The rows are grouped in 3 different ways at once. Each group adds its own fixed numbers to the row, and there is some noise. The rows also spread widely along 13 directions, which tell nothing about the answers.
In the rows, 128 means zero.
Known rows, each followed by its group in each grouping:
[118 134 136 107 144 148 136 113  92  91 134 126 124  97 154 164 150 137
 114 127 111 122  99 129  93 124 143 101 179 144 102  91 137 156 102 150
  87 148  97  94  96  90 169 139] => R Bifif Z
[ 95 110 149 128 129 112 197 134 141 115 136 121 148  95 178 160 178 162
 134  76 122 104 118 172 121  92 121 106 136 177 138 121  95 167  55 150
 123 183 168 132  83 115 166 143] => D gazi Z
[ 95 150 155 138 140 141 152 114  98  94 157 120 119  84 164 177 132 147
  87  97  79 166  48 167 129 142 125 102 183 153 116 109  88 153  83 147
 103 159 110  84 114 150 145 129] => R gazi U
[133 118 138 159 116 116 103 139 130 130 145 164 120  98 149 107 131 129
 122 128 165 144 161 124 122 102 108 118 100 101 126 128 139 141  96 137
 132 150 167 147 114 115 153 151] => W Bifif U
[151 157 160 104  85 144 104 107 139 125  99 149 147 125 129 144 113  91
 116 124 118 152 166  81 163 115  81 156  54  71 136 101 141 118 116 122
 142  94 117 101 107 134 168 209] => D Puvor V
[152 130 138 117 118 138  97 101 104 100 103 187 107 106  96 142 143 109
 130 168 129 137 130 120  92  98 143  98 168 122 111  81 115 133 128 129
  79 103 126  91  92  90 199 165] => Y Palob Q
[142 104 163  94 161 148 119 126 120  93 119 111 123  89  84 164 135 141
 121 145  67 105 136 107 107 162 149 107 165 110 147  93  95  99 162 135
  77  87 138 108 111 167 157 150] => W Puvor V
[102 163 135 135 112 131 160 128 112 124 144 128 112 156 112 119  97 138
 104  92 113 163 127 165 196 100 101  99 124 138 161 149 118 117 140 106
 133 137 129  65 142 163 113 183] => Y Palob T
[105 154 118 113 131 130 181 135 122  96 146  98 125 114 185 146 143 145
  77  89  85 166 114 140 135 159 144 114 115 139 150 142 127 135  94 125
 133 137 107 144 127 119 118 137] => Y Bifif Q
[124 111 178  70 137 145 171  96 158 120 129 100 168 109 162 201 189 119
  95 113  77 100 147  98 111 157 144 136 156 123 126  96 141 140 122 147
 126 133 135 138 105 139 149 132] => D Bifif T
[ 99 106 146 178 130  68 126 107 159 123 175 158 133  63 189  92 132 114
 115 157 165 119 163 130  84 131 131 113 134 107 104 181 137 145 109 161
 139 130 187 173 133 125 151 112] => W gazi V
[117 136 137 122 135 138 153 155 102  99 137 124 114 118 119 126 137 156
 109 120 105 139 106 142 126 113 100  82 139 138 131 105  91 139  96 152
  99 135 162 105 106 139 165 190] => Y gazi V
[172 130 164 116 123 132  79 115 158 106  92 147 109  71 136 170 172 120
 137 118 133 162 179  75 130 151 178 140  78  89 164 103 112  96 101 105
 111 126 127 190 112 127 151 125] => Y Bifif U
[114 100  94 109 125  97 163 125 123 115 159 133 131 145 141 109 147 131
 102 170 115 121 169 119  85 150 147 101 161 124 118 147 151 132 155 132
 113 109 137 130 144  90 102 152] => W Puvor V
[117 141 120 106 151  80 213 131 108 110 125  93 106 184 152 120 157 142
 127 124 140 152 165 120 139 194 157  77 189 187  99  97  68 136 124 151
  75 164 154 153 131 129 115 149] => W gazi Q
[121 141 140 161 150 147  94 146 111 104 127 141 123  55 161 191 137 164
 150  54 160 144 106 181 123  66 127 117 127 149 147 111 140 182  40 128
 124 190 119  96  74 119 158 114] => R Puvor V
[152 123 124 115 129 137  89 125 154 142 121 121 127 126 138 182 141 123
 129 108 132 155 191 122 132 145 165 157 110 114 155 105 181 120 121  96
 131 147 103 144 116 110  91 114] => W Puvor T
[131 133  92 126 148 122 113 128 123  94 152 118 119  60 167 107 125 133
  96 139  98 131 152 125  74 159 191 104 111 108 149 167 167 110 121 131
 117  87  88 180 126  92 135 104] => Y Bifif Q
[136 123 133 141 145 134  75 133 135 127 142 119 114 101 143 154 117 119
 122 129 139 150 162 130 125 155 152 138 141 115 132 115 169 123 132 117
 120 148 126 134 121 132 106 105] => W Puvor Z
[146 141 124 112 126 176  59 119 129 133 142 134 138 119 115 148  81  94
 110 127 125 143 162 130 144  93 110 147 110  88 121  90 221 124 141 112
 137 111  86  75 112 111 151 155] => Y Palob Z
[134 157 116 110 120 121 138 102 113 105 116 129 113 121 138 134 120 122
 111 122 102 171 139 121 134 146 153 117 122 124 146 130 118 116 133 111
 110 108  83 105 122 112 134 145] => R Palob Q
[131  89 143  78 140 138 159 143 132 101 123 114 157 129 114 155 173 160
 121 121  84  95 158 106 105 121 109 111 125 111 153 113 138 131 133 140
 107 123 158 106 105 130 138 178] => R Puvor V
[119 143 119 158 130 109 149 134 103 104 136 146  85 105 133 117 149 152
 129 124 143 155 131 145 133 121 161  76 148 156 151 150  85 128 107 120
  93 155 147 140 124 121 127 139] => Y Palob T
[120 152 151 149 127 116 108 119 144 113 142 133 108  85 147 137 114 120
 102 121 117 178 128 135 143 149 137 122 117 108 144 142 120 113 115 119
 128 123 134 130 137 159 129 132] => Y gazi V
[ 97 130 115 110 133 110 182 131 126 125 152  99 140 129 165 125 111 121
 100 121  79 132 132 151 126 143 126 118 121 141 117 112 114 122 104 150
 129 113 110 126 113 106 149 157] => W gazi Z
[150 122 130 105 137 116 122 127 154 131  99 123 113 138  98 163 147 153
 154  87 129 148 198 128 162 118 166 129 110 137 198 132 133  93 148  80
 109 149 122 116 129 144  94 128] => R Palob T
[127 167 102 114 136 143 125 126 103 105 134 102 108  96 147 127  95 135
  98 100  89 157 122 142 130 161 156 110 122 134 154 137 137 117 118 128
 111 106  70 124 123 131 130 129] => D Bifif Q
[117 158 108 155 181 122  80 115 116 125 156 121 100  83 129 117  63 114
 111 126 116 152 121 164 111 160 165  96 178 135 117 128 132 108 143 151
  93  98 105 101 124 159 147  84] => R Bifif Q
[104  98 139 117 133 144 127 123 159 135 154 147 150 110 123 168 140 155
 112  95 110 110 152 179 123  64 137 125 138 129 177 155 194 133 137  98
 144 142 136  88 123 128 116 125] => Y Bifif T

New rows. What belongs after each?
[131 106 124 110 161 132 117 130 115 116 152 118 135 129 106 124 133 126
 117 167 122  88 162 121  83 151 131  85 204 132  92 100 151 140 159 167
  81 115 160 107 115 137 139 147] => D Puvor V
[126 151  87 133 116  99 133 135 100 112 133 150  95 136 142  83 129 149
 124 136 161 164 160 112 120 124 133  91 115 128 141 150 128 127 116 122
 106 135 127 125 136  95 121 168] => R Bifif V
[158 132 135  77 130 157 102  97 126 112  87 141 118 120  93 188 149 131
 130 121 102 139 152 116 114 136 173 123 166 136 153  70 136 120 139 105
  84 119  91  95 102 119 150 134] => D Bifif Q
[137 127 153 118 171 141 124 166 119 108 138  86 146 122 130 128 130 159
 141  91 145  90 188 106 141 129 107  98 124 116 140 136 166 132 129 157
 108 162 159 131 104 163 124 157] => R Puvor T
[110 142 150  94  87 136 158  90 136 110 129 138 158 111 174 160 142 117
  76 109  79 161 118 107 144 124 114 153  84  88 141 138 142 130 110 113
 157 113  83 103 129 105 140 172] => R Bifif U
[163 140  94 129 161 135  65 153 124 136 132 110 104 110 109 115  97 121
 134 130 127 161 168 122 119 146 130 114 103 107 129  84 138 105 119 140
 103 112 129 134 107 134 142 134] => R Palob V
[126 142 148  95 146 115 172 127 103  86 136 100 135 110 180 125 147 139
 122 110 158  99 183  76 121 148 142  97 130 119 111 138 147 149 120 152
 108 141 121 158 127 112 152 167] => W Bifif V
[119 113 158 143 161 141  87 103 172 126 156 111 133  42 154 187 128 133
  94  92  86 137 132 159 108 161 175 141 161 122 167 155 178 127 139 119
 136 135 125 131 128 189 109  42] => D Bifif Q
[110 101 135 107  97 111 189 128 154 128 133 143 155 152 139 144 185 151
 112 110 114 117 159 131 130 103  96 119 116 134 155 140 123 153 117 125
 140 150 183 111 121 123 117 184] => D Puvor V
[128 124 118 123 149 112 159 156 118 106 116 115 119 126 127 132 158 173
 155  93 137 121 164 135 131 116 151  87 126 157 168 139 109 126 102 126
  98 160 142 138 104 115 118 151] => R Puvor T
[124 141 165  94  92 188 118 108  87  45 159 112 162  42 172 173 127 160
  66  98  73 116 113  96 134 135 138 139 113  70 181 211 231 150 146 101
 152 115  24  97 148 124  97 162] => D Puvor U
[125 146 210 178 103 149  87 135 115  93 126 172 108 105 111 122 123 143
 110 112 165 167 125 111 184 103  59 110 117  91 169 168 131 136 145 115
 128 177 209  76 129 215 137 192] => Y Puvor Q
[135 142 131  92 110 115 181 126 120 117 113 131 155 136 148 106 150 110
 132 137 124  92 177  90 116 116 108 102  88 123 104  97  98 135  90 168
 111  98 140 150  79  82 192 213] => D Puvor T
[ 94 183 147 187 128 105 108  95  88  92 160 150  87  74 202 127 111 130
 108 108 202 178 103 126 141 132 137  95 173 135 104 180 143 172 106 132
 123 183 114  99 151 137 125 118] => R Bifif V
[129 138 136 152 149 125 100 115 128 100 145 124  91  80 132 146 122 135
 103 123 113 174 132 141 125 170 178 104 168 133 158 155 131 112 153 107
 103 130 121 132 144 167 102  85] => Y Palob Q
[119 125 147 114  84 119 132  95 140 127 135 171 141 129 133 121 136 120
 103 139 140 125 165 106 132  94  98 128 118  98 135 150 166 137 145 118
 139 121 144  90 138 120 142 187] => D Bifif V
[115 163 132 145 172 137 117 140 115 109 180  80 121  87 184 137 101 124
  92  96 132 150 133 136 137 174 144 105 145 125 103 128 157 140 108 158
 124 153 116 154 136 155 121 102] => Y Bifif U
[126  94 131 123 152 162 110 151 118 116 151 129 131 117  72 135 113 176
 106 112  76 122 120 176 122  94  99  98 164 130 179 133 162 125 167 122
 107 132 158  52 116 179 126 141] => R Palob Q
[115 118 131 137  98 131 103 103 119 101 140 173 128  89 140 133 133 127
 103 156 112 138 118 126 101 105 131 129 134 102 145 161 166 131 134 111
 127 119 107  86 123  92 134 150] => R Puvor Z
[130 186 158  98  74 124 175  90  96  92  83 155 136 111 137 120 115 102
 124 122 107 134 123  85 165 101  97 116  64 101 131 116  55 123  94 135
 116  65  90  89  99 109 216 252] => D Puvor V
[127  91 116 108 110 107 161 119 125 121 147 152 124 141 117  99 164 126
  94 197  92 123 156 105  86 144 136  99 153 110 129 133 122 110 161 132
 104  97 158 137 134  97 125 169] => W Palob T
[139 129 106 133 138 122  69 102 147 141 140 136 104  87 140 169 110 112
 110 129 121 181 162 144 113 162 205 146 140 119 143 113 160 106 128  92
 125 114  72 147 141 113  99  67] => W Bifif U
[109 149 106 131 137  82 136  67 123 105 123 145  93  85 158 126 128  99
 113 167 113 154 123 122  88 176 223 106 178 144 112 142  89  95 140 122
  82  87  73 136 140  86 144  95] => R Bifif Z
[129 127 139 107 135 122 181 143 139 122 121 114 135 129 130 148 154 135
 123  94 100 137 145 140 150 110 103 107  94 135 144  94  74 131  94 137
 119 128 169 126  98 137 166 178] => Y Palob V
[103 109 149 131  97  97 197 117 138  98 133 170 142  93 158 106 178 145
 122 129 125 101 147 129 116  70 129  97  87 123 162 183  99 136  98 131
 137 119 164 149 111  90 172 186] => Y Palob T
[120 145 111 126 155 125 129 127 107 106 118 109  89 103 118 136 108 158
 135  94 109 155 129 153 144 139 179  96 144 153 173 137 101  94 131 106
  86 128  91 106 128 142 123 119] => R Bifif Z
[121  93 191 106  86  86 198  90 145  93 101 175 136 165 124 126 216 160
 125 137 157 128 191  67 155 113 109 106 140 116 177 197 121 136 186  97
 115 178 214 107 155 161 102 193] => R Palob Q
[104 134 153 107 113 118 204 120 138  95 136 118 142  98 189 145 184 145
  85 106  85 127 125 110 125 137 142 113  94 120 159 167 110 132  94 127
 142 131 129 162 122 112 136 159] => Y Bifif T
[127 111 150 156 124 118 102 124 126  95 143 151 114  46 155 134 155 144
 114 149 117 128 143 112  90 148 171 115 127  97 164 184 138 119 122 118
 121 123 130 167 127 122 121 112] => W Puvor T
[108 116 115 150 146  87 151 129 143 126 144 136 130 122 154 121 152 134
 128 125 142 130 153 154  97 134 139 103 154 155 127 136 117 144 111 149
 114 145 167 135 108 118 127 109] => R Puvor Q
[129 130 147  97 121 128 199 133 100 101 125 117 137 131 141 119 156 133
 116 134  97 110 138 101 129 124 109  91 114 125 119 100  78 137 101 160
 104 116 144 133  95 105 181 207] => W Palob T
[ 95 150 118 115  82 102 187  97  99 117 131 167 119 150 150 107 125 117
  96 145 125 151 120 131 133  93 105 103 130 129 112 130 103 145 115 121
 126 109 114  75 134  82 163 211] => W Bifif V
[138 135 107 138 134 123  88 138 108 119 125 147  82 128  95 100 114 152
 129 138 145 167 150 122 131 129 130  90 141 122 155 131 123 108 144 112
  88 134 145  95 140 147 117 155] => R Bifif V
[121 161 185 112 145 160 108 100 140 112 124 107 155  53 178 208 110 109
 106  63  94 138 109 128 143 115 113 154  96  96 128  95 140 144  76 142
 146 119  88  93  87 149 195 132] => R Bifif V
[134 104 120  87 135 128 160 149 109  96 141 108 134 133 125 115 155 158
 112 152  85 104 166  98  97 150 141  93 137 120 146 130 142 112 137 142
  96 117 130 149 121 102 124 179] => W gazi T
[136 122 132 116 120 136 131 140 131 111 132 125 130 107 132 131 141 150
 110 109  96 135 139 135 120 133 121 114 121 126 165 130 140 129 110 128
 118 134 142 130 109 138 132 148] => D gazi Q
[131 127 111 114 188 154 115 180 148 157 156  74 123 159 110 167 112 153
 124  59 119 148 164 182 159 122 105 111 138 159 140  63 157 137 111 135
 124 174 171 101 110 180 107 121] => Y Bifif V
[ 94 108 180 130 101 106 177 100 166 124 127 186 166 119 147 162 166 139
 129  86 148 113 147 167 139  35  99 129 128 140 147 148 143 164  98 116
 150 159 174  83 100 117 174 166] => Y gazi Q
[114 100 145  98 156  89 196 118 154 101 146  97 156 105 157 130 163 134
 116 126 101  93 177 103 108 150 145 104 131 121 133 161 112 120 143 152
 116 110 168 157 129 142 140 140] => R Palob V
[100 123  96 130 166 111 168 157 103 113 167  92 114 142 148  82 124 165
 115 115 133 116 149 144 124 140 125  71 157 156 130 152 136 128 134 157
 100 161 159 124 133 134 110 143] => R Bifif Z
[123  86 168 173 151 131 124 181 136  82 162 130 119  36 153 138 187 200
 122  95 122 125 122 146 106 122 129  87 120 129 179 169 107 141  69 150
 119 190 214 191 107 164 130 113] => Y gazi U
[134 150  70 142  89 103 180 141  99 118 115 156  87 131 142  81 147 138
 109 141  97 186 104 150 115 129 123  86  88 156 149 117  37 127  64 133
 102 114 136 139 100  76 151 182] => D Palob Q
[163  88 160 108 148 178  60 152 132 101 119 139 110  79  80 171 169 176
 123 131 101 116 155 105 107 126 157 109 145  97 196 127 174 101 156 103
  94 145 153 133 117 160 120 127] => Y Bifif T
[140 146 113  91 144 136 170 148  79  66 130  92 123  80 194 128 179 157
 122 118 131 102 139  81  82 158 150  77 124 138 106 108 114 166  59 178
  90 142 108 188  91  73 175 167] => D Bifif V
[115 139 144 169  93 113 101 114 110  98 127 187 113  78 151  89 128 113
 110 168 141 148 110 107 113 109  99 111 103  89 132 160 115 126 107 138
 122 121 149 113 110 106 170 183] => R Puvor Z
[136 148 158 105 137 124 121  96 113  97 101 140 135 100 126 148 126 104
 138 136 130 115 150  90 119 127 136 110 136 106 102  96 103 126 121 150
  94  91 109  99  93 117 197 178] => R Puvor V
[103  90 189  75  98 130 213 105 161  80 146 106 189 117 181 165 214 130
  68 132  63  93 154  72 121 155 121 143 110  82 156 183 167 130 153 122
 155 128 150 148 137 121 113 178] => Y Puvor Z
[119 114 128 134 145 116  96 101 175 157 138 135 131 130 141 161 128 111
 123 117 138 154 164 152 126 131 149 145 148 133 129 111 166 118 135 111
 131 153 144 106 126 131 112  89] => R Bifif Z
[112 132 126 162 144 127 101 110 129 111 172 136 113  63 137 138 103 121
  94 126 104 159 115 168 121 139 166 112 155 122 138 150 134 119 133 120
 119 111 110 123 142 151 124  92] => Y Palob U
[119 133 147 117 110  73 173  85 113  92 102 169 105 117 142 130 162 135
 152 145 168 131 165 102 117 126 177  91 164 144 120 139  79 133 123 117
  83 131 127 133 132  92 161 168] => W gazi V
[134 135 161 128 126 175  98 149  94  87 142 142 134  88 108 133 116 140
 103 124 104 122 116 119 140 105  88 105 116  89 137 120 141 128 119 143
 115 119 135  93 107 148 167 195] => Y Puvor U
[119 162 128 165 118 121 131 153  98 105 121 152  87 124 109 110 107 161
 133  90 151 173 125 159 181  88 103  87 105 139 170 150  85 126 107 106
 112 150 151  85 128 159 130 189] => Y Puvor V
[115 103 104 108 166 121 182 142 102  88 145 102 119 106 125 153 166 188
 129  96  98 118 130 160 101 134 183  74 181 175 157 133 103 138 116 130
  80 149 118 127 120 118 113 117] => R Palob U
[126 162 115  97  77 149 155 130  97 115 111 140 103 177 112 143 128 167
 104  80 120 190 134 129 197  99  94 118 105 134 188 138 140 139 133  74
 132 162 103  50 149 138  86 214] => D Bifif V
[ 93 136 133 164 114 108 141 118 117 134 148 158  94 120 139 128 115 133
  90 127 120 185  92 170 141 123 108 108 155 140 137 129  83 135 111 120
 122 147 163  81 138 155 128 147] => W Bifif V
[ 99 133 155 146 122 118 145 118 121 125 152 151 134  97 161 105 115 115
 102 136 125 119 125 129 119 108 101 103 121 113 113 139 112 135 103 160
 133 115 159 118 106 129 183 169] => W Bifif T
[164 129  90  80 183 153 108 166 107 110 130  77 123 159 128 142 146 163
 144 100 155 123 205 104 110 157 154  98 155 145 129  86 211 144 135 140
  86 175 109 142 109 111 103 120] => R Bifif Q
[113 100  94 140 157 116 136 154 136 128 168 118 123 108 140 133 144 169
 113  98 113 141 142 179 103 127 151 103 148 153 156 140 141 133 106 132
 117 161 145 135 127 126  98  95] => R Bifif U
[146  95 151  79 150 146 139 149 169 131 120 113 166 122 137 191 184 134
 136 103 105 104 171 122 102 108 108 131 109 123 120  45 131 145  77 158
 120 144 176 151  68 111 179 158] => Y gazi V
[ 92 144 183 192 154 124 162 155 123 107 172  92 121  75 206 163 159 157
 102  58 146 152  88 165 152 159  96  97 160 165 117 137  78 186  50 175
 134 226 205 153 107 199 117 104] => D Puvor U
[118 101 119 103 136 138 136 127 117 113 163 135 144 144 130 116 147 140
  86 157 106 113 149 117  82 133 111 102 178 118 117 135 198 146 164 148
 115 134 148  97 129 113 121 145] => R Bifif Q
[103 141 156 132 150 119 157 125 147 121 162  82 156 112 162 156 108 136
 115  54 125 126 168 153 175 144 135 127 134 140 145 161 154 137 133 129
 142 152 125 122 141 182  91 114] => D Puvor U
[128 114 181  96 138 103 162  96 135  86 106 123 112 100 110 119 182 132
 102 181  69 116 138  54 108 204 172  88 162 103 154 151  50  65 185 137
  68  86 165 148 140 173 148 158] => R Bifif T
[129 155 184 128 141 143 114 111 129  97 124 108 111  98 158 169 141 121
 107 103 134 158 136 101 165 164 143 124 144 115 133 125 132 124 130 123
 115 165 137 129 132 169 130 129] => Y Bifif Z
[111 133 111 110 142 109 174 140 121 129 120 119  83 200  76 121 136 165
 130 103 125 164 160 159 181 133 150  80 175 183 171 121  91  93 171  92
  82 166 155  85 154 162  82 164] => Y Bifif Z
[111 113 125 148 128  80 142 133 147 119 156 156 114 133 139  76 144 151
 128 127 183 123 211 120 130 106 134  90 120 117 157 203 167 125 159 114
 128 150 190 145 164 140 101 151] => Y Bifif V
[109 117 122 150  72  78 159  87 129 122 152 198 134 122 167  85 159 109
 111 165 173 132 165 118 109  91 118 110 128 121 106 177 139 156 121 129
 138 132 157 131 144  75 139 176] => D Palob U
[113 162 114 116 164 119 143 104 120 117 147  78 110 119 155 182 110 129
 109  77 113 177 133 154 152 166 177 120 173 160 134 119 134 133 132 111
 111 145  71  97 144 147  90  93] => R Palob V
[125  79 141 107 151 123 148 134 153 100 159 109 170  84 169 151 173 145
 110 125 102  80 182 122  72 141 157 130 138 108 144 158 195 147 132 139
 136 129 143 169 110 108 118 107] => W Puvor Q
[117 123 163 113 149  74 158  75 173 130 110 146 141  89 167 174 168 113
 166  99 180  91 194 125 106 111 187 118 163 159 106 116 111 150 103 139
 109 139 149 149 105 114 176 102] => D Bifif V
[ 78 111  97 128 122  98 195 112 135 109 157 144 148 115 164 133 149 148
  94 117  82 126 113 183  92 110 153 110 148 157 157 180 128 143 114 118
 132 119 110 100 121  87 112 122] => R Puvor Q
[113 146  83  89 108  95 197 113 108 113 132 130 126 168 179 108 166 127
 108 146 133 139 161 102 101 141 158  97 131 147 107 133 133 139 106 137
 111 127  93 148 128  40 123 170] => R Bifif T
[142 175 118 124 130 116 157 152  50  66 113 119  87 118 143  52 106 158
 133 126 159 130 164  79 141 144 129  59 104 120 139 159 107 123 123 146
  84 120 112 147 123 115 163 209] => W Bifif Q
